The same things were measured in two ways. Each way mixes the same 10 hidden numbers, adds some noise and spreads widely along 6 directions of its own, which tell nothing about the thing.
In the rows, zero is written as 128.
Some things both ways: the first way, then the second way.
[153 143 185  77 176 177 147  88  95 162 111  64 101 130  99 123 112  99
  94 141]
[150 161 120 181 144 103 133  90 140 108 124  82 139 115  90 144 134 108
 103  85 134 145 144 128  73]

[166 107 130 120 135 139 150 138 158 143 148 155  65  76 147 170 106 155
 109  98]
[127 107 116 186 118  84 101 131 129 166 118  70 137  97 163 118 164  94
 165 178 136 168 154 158 157]

[171 116 137 140 137 183 157  78 182 190 118 122  62  84 108 163  84 172
  45 144]
[135  81 107  75 135 138 114 153 137 181 134 168 115 120 179 141 119 167
 161 140 168 175 123  81 158]

[136 187 196 127 162 190 139 138 189 192 181 157 112 118 149 132 114 166
 121 201]
[101 134 118  57 108 155 140 160 125 172 111 197  52 183 105 108  95 160
 114 147  70  82 128 117 142]

[165  79 134 117 126 161 121 104 177 137 135 118  73  92 114 164  98 140
 104 103]
[125 144 140 186 136  77 128  84 160 115 122  81 169  81 113 146 135  70
  86  90 163 170 152 172  83]

[118 154  94 151 125  82 189 178 127 122 146 164 156 167 119 134 101 128
 124 116]
[157 143 139 135 162 130 119 146 143 103 174 112 103 138 124 134 123 136
 137 140 107 135 130  73 133]

[121 157 120  79 147 167  89 101 166 166  89 101 168 151 116 104 117 163
  80 193]
[146 151 130 153 122 112 157 115 106 113  88 141 144  72 104 145 141  87
  94 112 181 127 141 166  62]

[ 91 165 127 133 115 117 167 111 145 106 122 100 158 176 138 160 105 122
 105 119]
[ 95 160 142 169 126 123 109 109 145 115 127 104 118 127  82 132 131 133
 121 113 106 135 117 137 123]

[101 155 119 169 106  61 185 124  88  88 125 118 172 196 154 132 189 111
 185 118]
[138 161 106 211 159  72 141 118 108 112 149  94  97 111  87  78 144 105
 118 113 118 137 133 144 116]

[137 149 140 135 148 114 180 144 123 130 119 158  87 127 166  93 139 119
 159 135]
[147 130 121 127 157 161 131 122 130 113 115 110 141 147 130 165  95 132
 131 173 145 158 135  93 149]

[122 128 132 106 118 163 108 155 140 107 164 138 129 115 133 189  99 134
  92  86]
[123 140 118 144  84 104  93  85  96 135 113 121 163 117  97 134 176  97
 106  77 124 110 144 148  70]

[144 127 124 107 104 144 116 127 222 167 103 163  97 126 107 102  72 140
 128 118]
[104 103 156 162 150 178 172 127 132 107 130  85 174 117 172 149 141 151
 160 147 129 135 110 176 178]

[146 125 125  92 159 129 141  87 155 183  98  82  88 117 121 114  70 125
 149 155]
[148 164  89 156 150 111 146 135 131 107 145 103 133 112  90 100 105 120
  99 112 123 159 139 143  84]

[152 104 140 143 201 137 152 124 107 157 122 127  69  63  76 102  75 155
 103 138]
[116  98 145 141 130 140 107 124  96 116 181 158 168 127  87 158 175 138
 121 137 162 120 102  98 111]

[136 140 122 121  98 104 119 155 198 108 136 175 144 190 167 216 115 124
 126 100]
[177 139  42 166 182  66 136 124 147 185 147 109  77 142 112  67 131 123
 123 106 117 179 174 127  97]

[155 122 123 148 139 121 201  80 134 185  96 143 108  88 141 109 131 184
  97 164]
[ 87 151 183 152  79 115 122 134 101 123 116 110  99  65 106 145 131 124
 139 105 119 122 143 158 146]

[131 133 149  69 143 179 109  75  99 135 105  70 144 108  92 133 165 162
  48 119]
[161 145 103 112 153  66 126 141 138 149 155 138  56 103 125 140  96 116
 112 115 141 196 169  89 128]

[111 154 136 212 108 137 177 124 113 115 179 110 124 164 107 143 148 119
 149 136]
[ 98 105 143  86 147 173 142 149 130 130 125 194 101 177 144 102 130 181
 155 141 119  95  69 101 190]

[ 84 200 170 141 129 132 138 143 131 149 132 175 173 175 130  93 139 126
 165 158]
[118 140 148 151 151 186 154 150 125  95 139 127 127 126 117 165 128 151
 149 182 107 134 114 134 155]

[159 149 135 159 143 127 174 102  99 165  94 105 114 152 111 139 120 134
  97 155]
[165 152 101  88 154 149 144 127  89 110 129 188  92 129  96 133 107 165
 121  85 166 136 120  50 110]

[178 152 156 136 134 165 103 168 193 181 159 185  77 137 120 182  95 137
 119 134]
[144 145 110 149 122 111 159 141 122 151  74 129  93  92 139  68 125 133
 145 111 143 110 131 161 110]

[150 157 165  50 165 213  97 115  97 168 106  81  80  99  90  95 112  97
  92 118]
[136 124 129 132 120 184 139 117 103 118 101  95 161 136 150 130 140 155
 170 112 126 110 120 126 140]

[129 153 157 147 105 137 207 109 162  99 170 128 118 166 181 169 181 126
 124 124]
[138  99 119 142 117  95 116 129 175 168 104  94 123 126 175 142 110 103
 138 180 155 170 142 121 143]

[ 63 183 137  89 138 158 132  90  63  83 115 121 152 125 151  76 215 112
 137 101]
[140 129 106 153  97  84  97 133 114 172 150  79 138  83 115 101 143 120
 134  97 131 156 172 148  93]

[122 121 141  99 117 119 156 138 221 144 113 159 111 113 118 142  33 144
  95  92]
[113  83 141 180 165 168 105 115 141 109 211  80 189 163 130 188 175 141
 151 175 100 172 123 119 172]

[ 75 128  98  86 188  70 139 130 113  55 109 120 179 168 127 119 125 117
 124 112]
[ 97 109 124 121  96 123 149 131 127 166 113 172  73 155 110 121 117 166
 125 123 120  98 112 131 131]

[ 95 199 191  73 185 179 139 150 193 179 124 155 109  94  72  77  17 152
  60 132]
[101  81 133  93  72 191 122 135 106 129 142 166 163 144 130 174 141 179
 140 136 147 107  82 100 129]

[171 112 117 115 118 168 109 132 203 153 137 111  65 109 112 192  64 142
  87 112]
[138 115 115 135 151 151 129 126 129 119 126 120 172 134 145 132 132 132
 137 155 160 153 114 111 136]

Other things, the second way, with their names:
(448): [115 182 164 170 144  98 138 135 138  91 118  92  94  85 109  92 110 108
 129 102 103 127 129 153 141]
(105): [161 164 109 136 155 125 133 101 152 128 122 105 139 128  90 113 105 148
 108  54 147 142 139 106  73]
(7): [133 119  86 141 139 139 139 101  86 129 109 173 142 130 130 122 171 138
 133 111 162 150 105 128 122]
(705): [103 139 144 152 177  99 136 125 197 165 125 137  58 168 101 120 103 135
 116 146 109 148 132 127 155]
(826): [ 94 150 164 114 130 154 109 108 130 105  98 134 131 146 115 143 102 120
 123 133 120 128 109 106 165]
(5): [149 119  66 193 174 109 149 104 118 139 167 101 155 148 112 104 171 118
 116 125 114 158 135 169 108]
(928): [135 149 149 110 151 128 160 156 184 118 123 112  83 128 125 146  47 134
 106 146 128 149 137 109 135]
(619): [143 181 159 148 118 117 135 115 143  96  63  95 155  66 113 162 105  62
  96 115 153 136 164 162  63]
(68): [126 147 119 131 112 137 160 102 136 125  47 132 128 116 151 119 102 134
 127  81 156 125 122 147 118]
(695): [172 139 106 149 157  91  79 111 138 122 152  91 187 128 112 101 158  74
  99 116 147 132 142 102  61]
(885): [144 115  77 154 112  61 117 137 117 176 153 122  99 133 103  76 133 120
 116 140 128 127 139 128 108]
(326): [118  98 112 141 133 181 146 102  90 152  80 172 149 143 149 157 192 151
 167 139 148 123 109 148 146]
(441): [138 167 125  77 129 143  99 127 111 116 122 173  97 132  86 131 104 137
 117  93 129 131 131  64 114]
(179): [129 133 114 145 187 140 118 116 125 126 164 116 120 162 121 131 148 132
 144 137  92 170 137 116 175]
(765): [130 112 107 149 107 110 166 102 121 139  92 170 112 122 108 147 122 139
 109 102 196 118 110 126  88]
(145): [138 122  94 177 147 102 134 146 106 150 145 108 142 109 123  58 163 135
 146 132 133 132 126 166 118]
(1008): [131 128 111  88 120 178 146 120 122 115 125 156 146 165 108 138 113 170
 121  89 118 102 107  96 100]
(355): [114 169 152 157 157 113 112 146 125 127 150 116 108  98  73 111 126 117
 116 138 105 154 151 147 126]
(526): [134 116 122  82 123 119 148 157 153 144 124 147  93 122 165 124  93 138
 125 125 128 145 136 123 146]
(815): [142 125 102 171 132 105 138 128 113 151  87 103 142  93 165  82 166  96
 152 149 136 139 139 187 131]
(1011): [185 129  74 170 161  92 121 113 100 141 155  96 152 130 107  92 161 105
 120 109 143 135 150 119  80]
(473): [124 126 152 136  91 129 128 130 101 128 102 142 129 103 131 129 157 112
 134 125 137  90 124 141 107]
(784): [149  89  67  67 138 132 117 141 116 195 185 186 126 167 120  70 143 200
 138  63 144 131 120  74 113]
(216): [109 151 182 154 159 133  43 127 140 114 191  95 166 137  60 161 160  99
 119 159 102 142 135  86 125]
(23): [115  95 140 128  59 128 157 133 110 137  83 115 125  89 193 147 153 115
 158 122 121  99 138 192 134]
(730): [143 109  85  84 137 149 167 151 116 156 169 153 103 151 136 114 112 182
 128  97 102 127 135 126 125]
(417): [124 171 146 132 152 124 124 143 162 121 162  70 109 144  95  92  79 142
 108  96  64 124 147 131 129]
(60): [117 155 104  68 139 144 159 153 141 181 117 175  48 165  78  81  65 201
 117  81 104 118 135 111 131]
(142): [143 132 118 106 153 137 179 112 155 116 138 121 135 140 119 165  83 129
  79  91 130 145 149 137 100]
(61): [171 135 105 118 201 174 122 118 109  87 196 128 130 192 109 153 141 145
 134 132  88 139 129  54 145]
(700): [122  96 149 170 137 153 142 119 139 120 127 122 167 118 135 184 146 145
 151 168 180 141 109 125 133]
(753): [123 134 124  78 109 136 141 153 137 112 136 146 127 106 131 131  87 143
 104  99 124 148 125 123 113]
(38): [104 126 130 144  66 110 128 124  98 136  75 121 129 115 140  99 128 117
 135 129 132  98 113 161 129]
(241): [112 190 200 198 175 132 124 111 144  58 172  55 114 137  66 141 136 113
 119 107  54  97 135 137 136]
(809): [139 108 119 134 208 136 161 149 158 149 164 147 116 146 118 132 112 158
 128 169 161 156 122 102 148]
(348): [129 128 106 117 154 129 113 143 153 158 184 139 112 146  68 132 111 168
 110 103 118 158 140  92 102]
(677): [ 74 154 184  91  81 149 128 126 110 105 125 147 128  98 103 115 122 165
 120  30 111  86 109 141 127]
(764): [ 93 102 139 129 107 131 129 144 128 152 135 117 136 106 143 118 132 153
 149 138 132 141 118 154 164]
(895): [102 104 107  92  75 109 142 128 131 165 100 175  80 141 163  91 112 168
 135  78 121 112 104 130 147]
(723): [124 132 169 188 161 161 136 137 128  74 131  82 148  93 132 161 122 136
 164 190 159 159 102 111 176]
(1013): [149 109  80 117 115 110 122 140  78 173  85 173 122  79 164 105 154 114
 161 150 180 174 144 140 138]
(45): [149 112  93 154 131 133 149  94  86 122 123 116 161 124 137  89 165 148
 147  60 156 109 113 132 114]
(254): [118 159 144 149 100  79 148 116 108 122  72 144  95  84 123 104 126  80
 105 117 144 102 128 163 111]
(701): [121 172 100 150 106 107 133 100  83 135 113 121 106 145  64  77 132 110
  97  82  77  91 149 157  94]
(334): [ 90 143 172 121 122 134 112 153 185 138  89 112  84 133 152 135  87 123
 144 187 102 148 120 131 191]
(746): [155 108 127 172 142 104  80 134 129 114 200  58 209  93 114 134 151 103
 121 152 164 168 136 108 105]
(387): [116 179 145 123 150  89 103 121 162 121 123 142 126 101  64 151 100  78
  61 112 147 168 155 134  66]
(756): [151 108  85  71  98 127 131 137 123 161 130 140 131 128 169 133 123 130
 120  87 120 141 156 128 109]
(152): [112 117 121 183 153 127 101 134 139 145 126  98 154 151 132 108 164  98
 150 220 108 145 113 147 162]
(103): [113 120 153 152 143 175 123 137 143 108 124 113 156 143 107 165 119 141
 143 197 143 134 103 109 143]
(728): [158 173 120 116 121 119 168 106  90  79 110 162 123 123  81 133 109  92
  64  78 135  78 131 135  45]
(513): [112 111 127 126  60 127 128 115 111 130  91 136 156  93 124 163 122 131
 118 112 181 131 120 132  94]
(919): [188 130  65 174 171  64 126 109 116 140 159  90 147  95 121 136 140  72
 107 134 170 206 182 126  85]
(707): [117 172 137 115 122  83 125 109 136 154 104 143  93 118  82 119 119  83
  75  76 112 117 169 165  77]
(680): [131  95  92 116 136 104  91 130 127 185 158 127 113 167 147 104 151 126
 146 158 108 157 137 105 171]
(328): [123  99  84  77 139 163  87 119 127 178 157 162 133 205 128 124 136 165
 139 125  95 152 126  78 162]
(645): [120  81 105  68 116 153 148 168 142 154 133 158  92 160 176 162  79 159
 142 203 121 165 124  96 188]
(199): [102  76 127 161 158 112 107 145 149 160 180 119 112 166 160 108 160 143
 168 202 109 159 105 117 210]
(780): [143 142 135 122 155  98 160 161 157 138 104 131  45 112 164 122  72 119
 138 176 136 164 145 112 168]
(610): [ 90 140 165 127  88 120 118 142 170 148  83 107  93 111 138 152  86 114
 136 172 101 150 143 150 158]
(228): [153 147  91 157 142  95 129 118 103 118 147 114 160 117  78  84 131 101
  89 108 151 122 126 129  67]
(115): [135 148 104 150 151  99  76  98 128 149 158  98 137 141 103 101 165 115
 130  84  89 158 152 120 122]
(499): [142 155 129 134  90 111 141 127 112 119 101 115 130  61 102 149  96 117
 103  92 177 145 152 138  63]
(530): [147 158  70 163 173  66 107 109 154 165 125 110 116 145  87  72 119  90
  94 132 130 178 153 137  93]
(342): [122 152 138 172 147 156 122 109  90 105 177  98 149 135  65 129 175 138
 132  94  81  98 129 138 105]
(852): [131 145 150 188 161 148 121 102 121 106 132 112 154 136  87 152 176 104
 127 136 121 107 122 138  99]
(109): [117 150 137  94 108 120 145 141 129 109 113 163 132 117 105 120  98 112
  81 107 131 108 116 144  87]
(432): [154 124 107 134 122  97 169 134 150 127 101 127  91  90 157 150  91 122
 122 120 165 164 141 130 111]
(185): [139 145 112 127 134 136 146 149 116 101  90 144 117 112 140 122 106  99
 129 178 133 150 120 131 141]
(472): [108 117 103 130 134 148 167 154 103 141 103 176  78 141 156  88 142 152
 171 171 102 125  96 156 185]
(220): [127 153  95 118 115  89 109 135 147 172  66 171  90 106 115  85 104 118
 117 126 167 162 126 123 103]
(336): [102 177 173 149 128 115 153 112 122  96  88 130 112  98  97 100 121 100
 100  86 125  92 117 176 115]
(296): [168 135  83 120 131  81 108 115 128 149 141  93 136 123 134  82 118 117
 115  77 142 161 150 110 103]
(252): [110 142 158 186 132  92  84 119 131 120 142  84 140 123 102 119 158  87
 127 151 108 124 134 134 131]
(867): [114 172 150 131 108 133 118  97  85  99  92 158 142  89  70 159 138 106
 100  76 166 129 131 123  85]
(455): [145 116  96 148 136 108 110 129  99 145 178 140 139 148  83 124 172 109
 105 150 113 113 137 122  82]
(112): [142 153  93 102 155 100 114 134 149 157 120 146  94 116 119 108 103 126
 115 109 130 191 156 106 119]
(615): [133 132  98 178 135  72 110 126 128 166  87 100 122  91 161  80 154  86
 155 157 148 178 149 167 147]
(242): [124  76 169 168 135 148 113 147 139 107 159  95 175 112 168 192 150 124
 168 218 167 153 109 102 179]
(434): [156 149  98 138 160  34 111 124 144 164 135 117  64 106 139 105 123  65
 113 116 119 193 189 132 139]
(869): [116 141 151 159 122 161 147 102  76  73 131 138 154 146  93 127 176 126
 127 100 105  54  97 146 110]
(704): [158  90 118 134 149 140 132 156 135 120 185  88 166 150 145 133 115 138
 127 190 131 133 119  97 133]
(78): [157 127 115 112 172 138 108 127 136 127 189 117 125 189 117 128 141 130
 120 121  67 117 138  85 128]
(920): [124 129 120 158 123 124 170 137 113 129 135 120 118 113 128  79 146 163
 139  80 117  99 115 170 119]
(53): [ 91 127 167 104  97 149 120 121 122 111 114 151 122 123 129 154 121 147
 136  97 127 116 111 117 146]
(842): [123 100 170  96 102 154 133 158 116 120 130 123 154  87 174 146 122 144
 155 147 166 116 117 112 152]
(310): [137 114 131 100  97  99 111 147 124 154  73 143 122  85 190 104 128 101
 151 148 176 139 125 120 146]
(631): [104 141 111  75 101 124 115 129 135 170  73 191  94 110 118 120 103 145
 124  85 162 162 125 124 117]
(564): [131 130 160 110 126 183  86 141 109 106 197 118 165 141  93 178 157 143
 138 145  94 111 127  80 110]
(644): [137 137 136 133 142 137 152 144 114  93 148 140 160 114 101 100 127 129
  94 108 144  95 105 136  77]
(817): [144  82  72  71 115 186 119 141 109 151 161 148 143 196 157 162 125 163
 147 176  93 150 123  82 159]
(408): [138 154 130  76 156 199 134 139 107 116 157 182 126 144  63 133 116 201
 121  63 137  95 112  65  92]
(849): [135 129 128 100 106 119 138 135  85 131  94 184 116  73 133 145 131 114
 125 113 190 137 132 117 113]

Some of these things the first way, each followed by its name:
[119 175 132 104 134 126 183 146 190 139 145 137 104 144 150  80 128 134
 151 140]  (704)
[125 149  86 114 178 133 146 151  95 165  89 122 116  86  96  86  44 152
  71 149]  (441)
[167 129 117 105 123 163 144  75 150 147  99  66  97 176 130 184 113  96
  81 140]  (105)
[176 146 170 109 123 207 152  88 174 195 156  92  45 102 134 139 129 129
 126 146]  (417)
[138 149 158 154 166 143 165 154 150 163 168 143  68  94 141 124  64 135
 155 155]  (152)
[166 104 109 106 134 111 198 122 206 205 115 175 123 113 135 113  58 166
 104 170]  (23)
[113 169 121 182 163 116 169 162 158 152 136 179 101 124 139 123  55 145
 135 158]  (220)
[114 142 129 116 177 140 111  87  93 107 106 115 108 144 143 111 176 101
 156 139]  (60)
[160 130 109 187 139 152 149  88  94 153 115 116  96 158 121 163 140 114
 119 165]  (408)
[132 141 157  69 177 180  98  86 171 148 102  98  96 111 100 151  79 141
  58 130]  (348)
[129 101  82 135 126 111 136  87 122 120  82 108 173 181 140 176 103 122
  92 160]  (326)
[165 117 107 101 108 155 153 115 171 150 124  97  60  97 131 154  95 133
 100  94]  (296)
[ 85 182 112  77 137 142  94 142 148 101 123  92 146 156 124  97 134 126
 137 122]  (228)
[132 100 120 166 156  89 128 155  90 123 115 150 108 117  93 145  64 113
 153  97]  (7)
[150 125 116  95 153 137 151 137 189 143 118 123 105 102  98 140  78 170
  49 117]  (242)
[107 163 217 127 174 138 124 130  89  76 160 124 143 177 100 146 191  96
 134 108]  (765)
[112 143 156 169 162 172 162  63  76 147 115 106  95  95 115 105 135 127
 118 156]  (631)
[ 88 164 129 186  50 176 139  93 120  99 170 119 151 156 117 156 200 133
 131  89]  (677)
[126 111  75 153 151 103 125 132  97 134  93 170 116  87 137 114 108 156
 135 131]  (1013)
[149 102  84 158 111  89 200 119 141 149 108 160 130 108 162 116 130 177
 123 152]  (434)
[148 111  84 126 107 119 169 104 197 163 121 133 124 129 129 137  91 160
 106 143]  (526)
[137 166 163 174 122 140 178 134 133 154 166 137 132 144 138 126 170 160
 138 169]  (254)
[100 181 147 126  98 155 127 119 133 135 157  87 161 161 138 142 158 143
 143 143]  (185)
[124 139 160 148  72 175 150 106 140 120 194 152 131 140 162 177 188 123
 145  97]  (756)
[116 168 145  52 168 169 114  87 133 152  85  94 134 118 112  87 136 145
  76 147]  (499)
[127 146  91 128 129 145 163 124 145 154 132 131 137 129 146 157  92 153
  78 152]  (564)
[140 130  81 134  86 112 165 183 204 129 160 168 142 167 152 180  75 142
 111 120]  (78)
[138  85  64 142 102  95 196  87 133  88 127  86 115 126 185 183 145 144
 113 111]  (680)
[105 101 102 101 156 119 126 123  94  65 157 122 133 111 156 172 151 124
 131  83]  (610)
[117 156 161 117 143 170 173  63 160 176 101 107  90  91 116  64 123 156
 113 161]  (764)
[158 135 147 145 133 138 150 151 129 166 155 120 112 139 102 142  99 131
 132 150]  (869)
[111 124  70 128 140 106 145 174 124  99 119 135 110 101 122 112  74 135
 119  99]  (826)
[135 134 170 126 105 157 160 108 168 122 176  93 108 136  99 193 114 131
  93  80]  (895)
[157 131 205 143 115 149 159 101 132 129 173 132 109 160 128 193 191 117
 134 102]  (432)
[115 145 102 201 101 100 158 158 130 112 133 191 147 147 156 158 128 157
 134 127]  (867)
[154 145 181 140 207 142 160 150 125 164 149 154  46  91 121 112  79 118
 145 147]  (103)
[127 118 149 133 160 118  98 183 137  78 153 201 111 136 104 173 114 117
 120  63]  (700)
[124 126 100 105 162 146 121 108 120 155  90 118 109  87 110  97  71 144
 101 137]  (112)
[106 178 150 127 169 177 150  94 132 164  96 121  82 105  80  52  95 119
 110 145]  (784)
[134 106 127  66 195 155  79 117 139 107 114  83 122 122  82 156  86 132
  62 125]  (705)
[100 196 198  89 129 193  91 114 139 150 139 111 138 161  67  94 143 108
 130 116]  (920)
[111 115 109 108 117 152 117  99 138 121 152 103 118 110 111 144 125 129
 138  94]  (753)
[166 107 188 132 113 171 153  68 156 150 154 117  85 144 147 144 193 111
 169 141]  (142)
[135 107 108 158 110 100 118 167 106  92 157 178 126 146 146 206 132 107
 158  74]  (342)
[154 120 106 109 136 117 119 162 165 144 152 123 146 158 125 155 107 147
 132 155]  (728)
[140 119  71 123 105  98 182 111 119 135 106  84 163 174 132 144 121 129
 106 147]  (241)
